There are 9 hidden switches. A switch that is on adds its own fixed numbers to the row, and there is some noise. The rows also spread widely along 11 directions, which tell nothing about the answers.
In the rows, zero is written as 128.
Known rows, each followed by its switches (1 for on, 0 for off):
[125 126 111 126 146 134  95 137 114 137 120 115  86 145 150 106 160 122
 143 102  82 129 118 158 135]
1 0 0 1 0 0 0 0 0
[142 149 153  83 146 135 181 147 112 117 125 151 155  99 116 115 103 161
 144  89 140 169 155  84 164]
0 1 0 1 0 0 0 1 1
[105  84  95  87 196  89 135 178 106  77 143 125 117 136 163 114 152 116
 152 105 178 139 160 146 157]
1 0 1 0 0 0 0 1 1
[104 114 143 104 159  63 166 129 125 152 146 158  94  74 178 130 109 123
 149 137 121 130 139 111 102]
0 0 1 1 1 1 1 1 0
[141 107 157 105 139 128 146 176  77 139 103 140 130 181  81 117  79 196
 121  77 142 147 120 129 118]
0 0 1 1 1 1 0 1 1
[136 104 143  89 176 105 156 134 112 149 119 125 103 151 120 132 145 112
  90 160 122 144 170  88 143]
0 0 1 1 1 1 0 1 1
[136  87 155  64 115 120 180 107 125 179 122 117 169 110 139 142  82 139
 154 128 111 157 160  32 108]
1 0 0 1 1 1 1 1 1
[124  87 159 109 145 104 174 180  88  91 136 153 117 168 152 130 105 176
 125 105 120 116 154 186  73]
0 0 1 1 1 1 0 1 1
[129  86 175 121 211 118 205 160  61 152 107  98 131 132 128 179 134 147
 122 131 111 138 121 197 117]
1 0 1 0 1 1 1 0 0
[137  70 179  93 169 112 178 151  85 174 139 103 177 139 134 192 143  94
 109 134  99 166 140 107 133]
1 0 1 1 0 1 1 0 1
[141  94 123 112 150 126 118 142 111 105 117 140  88 178 131 130 154 130
  79 171 106  82 142 158  89]
0 0 0 1 1 0 0 1 0
[159  74 160 108 151 118 107 158  84 152 137 101 157 205 136 166 172 113
 118 106  62 163 113 154 117]
1 1 1 1 1 1 1 0 1
[160 100 143  92 122 142 110 121 110 125 127 122 171 135 141 148 145 134
 158  87  87 147 109 136 122]
1 0 0 1 1 0 1 1 0
[149  88 162  85 110 127 157 186  93  75 139 161 172 171 123 134  96 177
 127  87 127 132 128 141  94]
0 0 0 1 1 1 1 1 1
[161 122 156 117 166  83 169 104 143 128 121 150 144  55 137 152 101 161
 145 123 173 129 150 127 102]
0 0 1 1 0 1 1 1 0
[115  95 143  86 138  87 158 183 112  84 163 165 136 134 158 123 118 129
 130 116 136 136 158 120 114]
0 0 0 1 1 1 0 1 1
[152  95 150  64 150 124 179 113  97 134 103 129 153  93 131 139  93 149
 146 122 142 125 128  88 102]
1 0 1 1 0 1 1 1 1
[147  89 151 101 142 119 139 145 118 114 142 117 164 176 157 149 156 125
 144 106 104 162 155 143 134]
1 1 1 0 1 1 0 1 0
[145  58 141  83 227 112 201 169  83 125  93  86 159 130  87 170  96 171
 111 131 217 142 157 114 135]
0 0 1 1 0 1 1 0 1
[124 118 149  92 176  82 187 119 132 144 125 139 130  73 142 133 111 125
 148 143 163 148 163  84 143]
1 0 1 0 1 1 0 1 0
[145  87 164  92 103 108 139 171  91 109 148 165 193 148 129 146  82 166
 153  60 127 146 108 141  89]
0 0 1 1 1 0 1 1 1
[119 102 128  99 160  92 145 130 122 167 130 121 132 107 144 137 120 118
 155 117 144 160 132  85 150]
1 0 1 0 0 1 1 1 0
[160 137 153  74 117 104 160 120 126 113 121 180 149  90 124 109  82 153
 144 125 152 125 109  71 109]
0 1 1 0 1 1 1 1 0
[155  81 135  88 130 108 101 110 125 141 128 106 153 137 141 134 136 106
 150 111 113 147 132  94 113]
1 0 1 1 1 1 0 0 1
[122 129 135  85 161 110 141 142 114 109 141 147 120 125 156 118 173  82
 131 129 104 151 142 118 176]
1 0 1 0 1 0 0 1 0
[173  94 136 104 168 132 108 121 129 114 122  95 162 158 122 164 179 110
 114 115 137 157 159 134 161]
0 0 1 1 0 1 0 1 0
[197 114 158 136 129 160 111  86 137 151  84  92 129 187  96 145 141 164
 103 128  91 129 153 154  98]
0 0 1 1 1 1 0 0 0

New rows, each followed by its switches (1 for on, 0 for off):
[121 129 142  92 166 113 159 102 110 142 126 143 108  70 162 141 146  89
 123 152 106 119 132 112 132]
0 0 1 1 0 0 0 1 0
[ 74 108 108  94 140  76 140 179 118 128 152 153  60 152 188  85 121 131
 152 109 103 138 146 116 127]
0 0 1 1 1 1 1 1 0
[139 100 135 105 133 124 120 129 122 158 125 106 133 159 130 128 128 117
 128 111 114 157 148  93 133]
0 0 1 1 0 1 0 0 1
[135 150 206 125 190  85 191 170  69 126 143 186 129  74 129 166 142 134
 113 107  99 149  96 192 136]
0 0 1 1 1 1 1 1 0
[140 104 149 101 184 119 161 130 104 130 127 119 129 131 144 163 169  86
 100 169 102 130 138 144 139]
0 0 1 0 1 0 1 0 0
[104  89 117 153 150 119  92 171  96 163 139 101 103 186 149 146 147 140
 137  79  89 150 124 189 124]
0 0 0 1 0 0 0 1 0
[118  81 152  78 149  87 172 179  92  84 158 161 137 136 180 132 131 133
 147 105 109 132 142 157  98]
1 0 1 1 1 1 1 1 1
[163 134 177  73 152 116 179 126 105 102 117 174 123 116 118 123 142 118
  89 161 111 121 152  99 128]
1 0 1 1 1 1 0 1 1
[168 167 174 134 129 108 111 124 128 137 141 165 153 123 126 133 156 130
 144  83  86 174 120 149 154]
1 1 1 0 1 0 0 1 0
[131 122 160  84 121 116 178 150 115 100 143 173 108 166 155 110 132 112
  92 162  92 119 169 111 111]
0 0 1 0 1 1 0 1 1
[123 106 151 126 189  85 142 214 100 114 157 142 139 178 120 155 171 119
 107 100 145 182 143 158 192]
1 0 1 0 0 1 1 1 0
[116 112 129  93 146 102 143 151 108  96 133 147 102 124 167 105 123 143
 156  96 123 125 131 144 117]
0 0 1 1 1 1 0 1 0
[164  77 117 111 131  93  59 120 148 143 134 101 158 162 128 140 141 111
 145 106 141 157 127  92 126]
0 1 1 1 1 1 0 0 0
[134  99 127 125 108 106 118 141 133 130 146 151 117 158 157 127 113 150
 125 122 104 116 151 139  74]
0 0 0 1 0 0 1 1 1
[149  78 110 127 168 119 110 127 131 139 115  76 129 162 128 145 131 164
 139 102 156 147 176 143 114]
0 0 0 1 0 1 0 1 1
[140 123 126 127 125 123 102 112 135 182 116 105  95 170 145 114 147 143
 147  97  72 159 141 121 138]
1 0 1 1 0 1 1 1 0
[135 111 123  96 131 113 155 115 149 116 123 122 109 133 171 106 117 136
 154 134 117 128 161 118 107]
0 0 1 0 1 1 1 0 0
[130  92 136 134 163  83 106 149 126 159 153 118 118 165 159 153 173 105
 124 124 104 158 155 137 135]
1 1 1 1 0 1 0 1 0
[132  99 178  97 132 111 190 143 111 107 161 148 159 124 182 161 133 115
 129 120  93 142 172 148  99]
0 0 1 1 0 1 0 1 1
[139 112 127  84 170 154 144 105 113 115 114  89 112 142 171 135 190  95
 131 127  80 145 163 140 161]
0 0 1 1 0 1 0 1 0
[122 104 125 113 173  90 152 159 116 144 119 120 100 159 130 110 113 169
 148 103 144 158 163 128 136]
1 0 1 0 1 1 1 1 1
[115 112 160  41 170 128 218 117  85 158 118 129 138  91 150 139 116 101
 126 155 101 147 153  48 141]
0 1 1 1 1 0 0 1 1
[126 135 112 119 169  87 135  97 167 155 132 123 109  89 154 125 138 105
 143 141 156 158 187  87 162]
0 0 1 0 0 0 0 1 0
[136 102 121  86 128 112 138 145 129 118 137 143 151 135 135 121 113 130
 139 120 147 141 151  83 132]
1 0 0 0 0 0 1 1 1
[ 91 123 150 126 169  86 182 195 108 129 159 160  76 159 161 129 150 119
  93 154  93 143 163 154 145]
0 0 0 0 1 1 1 1 0
[148  83 125 107 166  93 106  76 120 178 114  95  98 120 168 147 161 107
 145 147  82 122 135 134  83]
1 0 1 1 1 1 1 1 1
[183 128 157  56 155 135 174 139 104  22 116 160 165 100 133 111 124 161
 147  99 154 120 132 143 116]
0 1 1 1 1 1 0 0 1
[136 119 155 113 177  89 153 145 111 164 133 140 129 127 127 154 139 131
 117 131 115 160 139 116 145]
0 1 1 1 1 0 1 1 0
[122 137 146 112 100 103 141 107 146 164 145 154  89 129 188 105 129 121
 144 135  61 132 156  95 100]
1 1 1 1 0 1 0 1 0
[101 124 167 103 171 119 216 133  98 185 134 117 122 106 171 158 133 105
 134 134  83 170 154 116 156]
0 0 1 0 0 1 1 1 0
[142 133 131  97  91  91 105 115 147 118 155 176 128 115 180 100 130 112
 166 110  99 130 108  96 108]
1 1 1 0 0 1 1 1 0
[159 165 157 122 132 121 134 124 147 147 133 144 137 133 117 114 153 111
 123 109 102 181 168 101 181]
1 0 1 0 0 0 0 0 1
[119  91 160  92 129  70 181 157 126 101 173 178 148 114 190 139 117 129
 151 121 107 133 173 134  82]
1 0 1 1 1 0 1 1 1
[142 106  80 114 160  99  53 104 117 117 109 104  88 129 149  91 135 142
 181  79 143 124 101 160 108]
0 0 1 0 1 1 0 1 1
[108 116 120  97 156  97 136 165 118 101 144 164  90 139 141 110 145  98
  98 164 133 115 146 113 142]
0 0 0 0 1 0 0 1 0
[137 101 170  87 129 103 215 136 119 137 122 158 137 119 144 139  61 186
 131 143 135 118 160  98  68]
0 1 1 1 1 1 1 1 0
[106 111 148 129 122  67 131 148 129 182 157 163 134  94 137 139  93 112
 138 127 144 146 119  75 122]
1 0 0 0 0 1 0 1 0
[134  93 147 110 141 112 122 193 104 138 135 127 139 216 105 132 145 124
 105 112 116 170 128 118 164]
1 0 1 0 1 1 1 0 0
[157 138 158 113 132 124 141 123 111 143 113 160 130 117 116 130 121 153
 124 109 108 127 114 129 122]
1 0 1 1 0 0 1 1 0
[118 134 132 101 207  85 165 130 114 156 111 138  87  83 116 121 140  98
 110 174 154 132 140  89 163]
1 0 1 0 1 0 0 0 0
[165  80 153  96 137 117 106 145 109  93 144 129 155 187 148 148 179 107
 117 112  90 143 150 158 117]
1 0 1 1 1 1 0 1 1
[102  97 142 102 160  80 162 194  78 120 147 166  99 149 144 117 113 137
 117 139 128 118 120 132 102]
1 1 0 0 1 1 0 1 1
[111 102 127 118 137  93 131 151 127 168 146 141  89 151 151 124 138 103
 102 161  86 124 152 100 108]
1 0 0 1 0 0 1 0 1
[134  99 169  81 177  96 200 205 107  77 155 165 177 140 119 156 128 133
  98 125 186 163 175 100 169]
0 1 1 1 0 1 0 1 0
[142  73 141  99 111 110 114 128 123 140 136 121 154 144 151 143 117 124
 145 127 108 123 118 103  77]
1 1 0 1 1 1 0 0 0
[154  88 135 116 172 102 131 103 112 134 108 115 152  80 127 163 102 143
 148 119 188 114 109 143  92]
0 0 1 0 0 1 0 1 0
[144 154 154  92  98 144 136 103 123 151 114 147 121 116 137  96 115 137
 155  89  81 149 122  84 141]
1 0 1 1 0 1 0 1 0
[151 106 147 112  89 114  99 110 138 154 148 141 144 153 159 138 147  99
 136 130  61 139 122 110 104]
1 0 0 0 1 1 1 1 0
[174 107 121 107 112 123  69 107 139 134 108 111 129 170 113 105 121 144
 140  95 122 140 131 107 110]
0 0 1 1 1 1 0 0 1
[139 131 158 122 138 126 152 129 116 125 128 146  87 150 165 124 162 127
 113 134  64 119 155 166 113]
1 0 1 1 0 1 0 1 0
[109  70 104 110 186  66 115 151 115 141 129 113  87 123 157 132 123 124
 142 132 152 117 118 135 102]
0 0 1 1 1 1 1 0 0
[159  92 123  90 126 126 113  97 130 125 124 104 104 184 191 116 167 133
 152 125  50 125 160 147  81]
1 1 1 1 1 1 1 1 1
[112  98  95  87 164  51 129 142 181  86 168 132 130  92 182 105 133  91
 170 127 194 159 190  75 159]
0 0 1 0 1 1 0 0 0
[126  74 158  95  83 132 132 165  87 131 137 150 157 174 135 141  83 150
 127 104  99 116  98 121  70]
0 0 0 1 1 1 0 1 0
[160 103 119  66 102 161  90 116 108 120 116 118 171 150 131 114 129 131
 160  80 105 144 108  79 131]
1 1 0 1 0 0 0 1 1
[145 124 160 126 148 139 165 129 105 139 116 131 114 152 136 139 131 156
 112 118  88 134 164 170 105]
0 0 1 1 0 0 0 1 1
[148 107 163 136  85 118 114 155 106 150 129 151 131 199 121 121  87 186
 131  73  90 141 127 154  74]
0 0 1 1 1 1 0 1 1
[140 130 124 155 182  58 103 104 166 193 135 117  84 114 136 132 158  98
 118 165 140 151 160  96 145]
1 1 1 0 0 1 0 0 0
[154 129 132 123 126 113 134 141 139 121 118 159 128 124  99 117  92 154
 108 141 165 109 127 107 112]
0 0 0 0 0 0 1 0 0
[112 103 168 107 145  89 182 160  92 171 135 150 136 113 129 140  77 151
 139 100 138 152 137  98 113]
1 0 1 1 0 1 0 1 1
[133 132 166 117 112 141 155 132  99 174 121 146  97 173 129 133 129 126
  86 156  44 126 119 123 109]
0 0 0 0 1 1 1 1 0
[152  77 161 110 132 105 145 149  94 161 112 131 158 177  98 144  76 178
 127 114 150 138 127 111  80]
1 1 1 0 1 1 0 1 1
[134 125 145 132 132  90  92 131 126 161 167 136 134 125 168 144 160  99
 145  93  76 173 129 129 133]
0 1 0 1 0 1 0 1 1
[ 93  79 139  59 151  79 160 175  73 117 164 153 151 114 175 135 115  85
 151 117 127 147 104  90 126]
0 1 1 0 1 1 0 1 1
[ 99 116 119 126 181  83 150 138 115 143 129 126  82  86 171 119 109 152
 172  94 146 139 140 153 122]
0 0 1 1 0 1 0 1 0
[116  85 123  88 189  90 136 139 110 136 136 112 128 102 146 150 151  77
 126 144 142 140 136 102 149]
0 0 1 1 1 0 0 0 0
[161  92 110 106 155 112  91 160 137  69 143 115 183 150 129 139 152 126
 153  74 180 162 133 150 164]
0 0 1 0 0 0 1 0 0
[124  81 137 115 123  77 135 124 162 164 147 121 133 150 166 138 116 131
 150 128 123 156 195  88 106]
1 0 1 1 1 1 0 1 0
[152 145 159 167 168  80 115  90 141 183 138 125 113  71 149 155 153 132
 155 101  96 163 148 165 117]
1 0 0 1 0 1 0 1 1
[119 100 133 129 155  89 140 144 113 152 128 145 116 124 133 136 106 138
 131 128 154 122 133 132 107]
1 0 1 0 0 0 0 1 0
[ 92  64 104  93 214  74 135 148 105 181 137  95 119 117 144 159 148  81
 130 165 158 150 142  75 156]
1 1 0 0 1 0 0 1 0
[154 104 156 131 181  86 122 154  86 101 123 151 140 102 117 155 121 167
 141  84 163 122  95 203  99]
0 0 1 1 1 1 0 1 0
[149  98 139  71 146 126 121 113 110 133 126 114 138 142 148 141 165  73
 114 152  90 132 119  84 134]
0 1 1 1 1 1 0 0 0
[153 123 133 119 198 107 142 134  92 126  94 122  93 100 111 121 128 161
 137 124 141 116 102 170 113]
1 0 0 0 1 1 1 0 1
[150 118 152  54 111 139 161 143 100  92 124 152 157 137 140 108 107 153
 153  81 106 148 125 101 127]
0 0 1 1 1 1 1 1 1
[155 113 165  73 112 102 181 111 154 109 150 145 186  83 169 136  97 135
 175 101 123 164 175  80 108]
0 0 1 1 1 1 1 0 1
[157 121 140  84 108 126 135 129 134 113 118 152 138 139 120 107  92 166
 135 117 137 129 136  76 110]
0 1 0 1 1 1 0 1 0
[174 114 159  91 120 138 152 123 119  95 114 139 158 127 126 120 109 158
 141  99 131 126 141 125 101]
1 0 1 1 0 1 0 0 1
[161  93 135  77 120 112 116  98 153 143 129 112 179 129 139 140 122 121
 157 111 137 166 156  52 133]
0 1 1 1 1 1 0 1 0
[125 120 142 108 151  95 134 106 128 161 148 128 113 116 170 141 161  67
 119 152  93 148 156 106 136]
0 0 1 0 0 1 0 1 1
[126 127 121  95 146 129 120  91  85 140 104 142 100  68 154 117 115 112
 154 122 114  91  63 139  99]
0 0 1 0 0 0 0 1 0
[131  65 137  91 137 123  96 168  67 169 128 114 137 201 108 153 138 107
  93 126  88 141  90 103 121]
0 0 0 1 1 1 1 1 1
[131 132 149  95 161 100 177 122 125 149 112 125 119  81 133 105  92 162
 175  93 139 163 159  94 137]
1 0 1 1 1 1 0 0 1
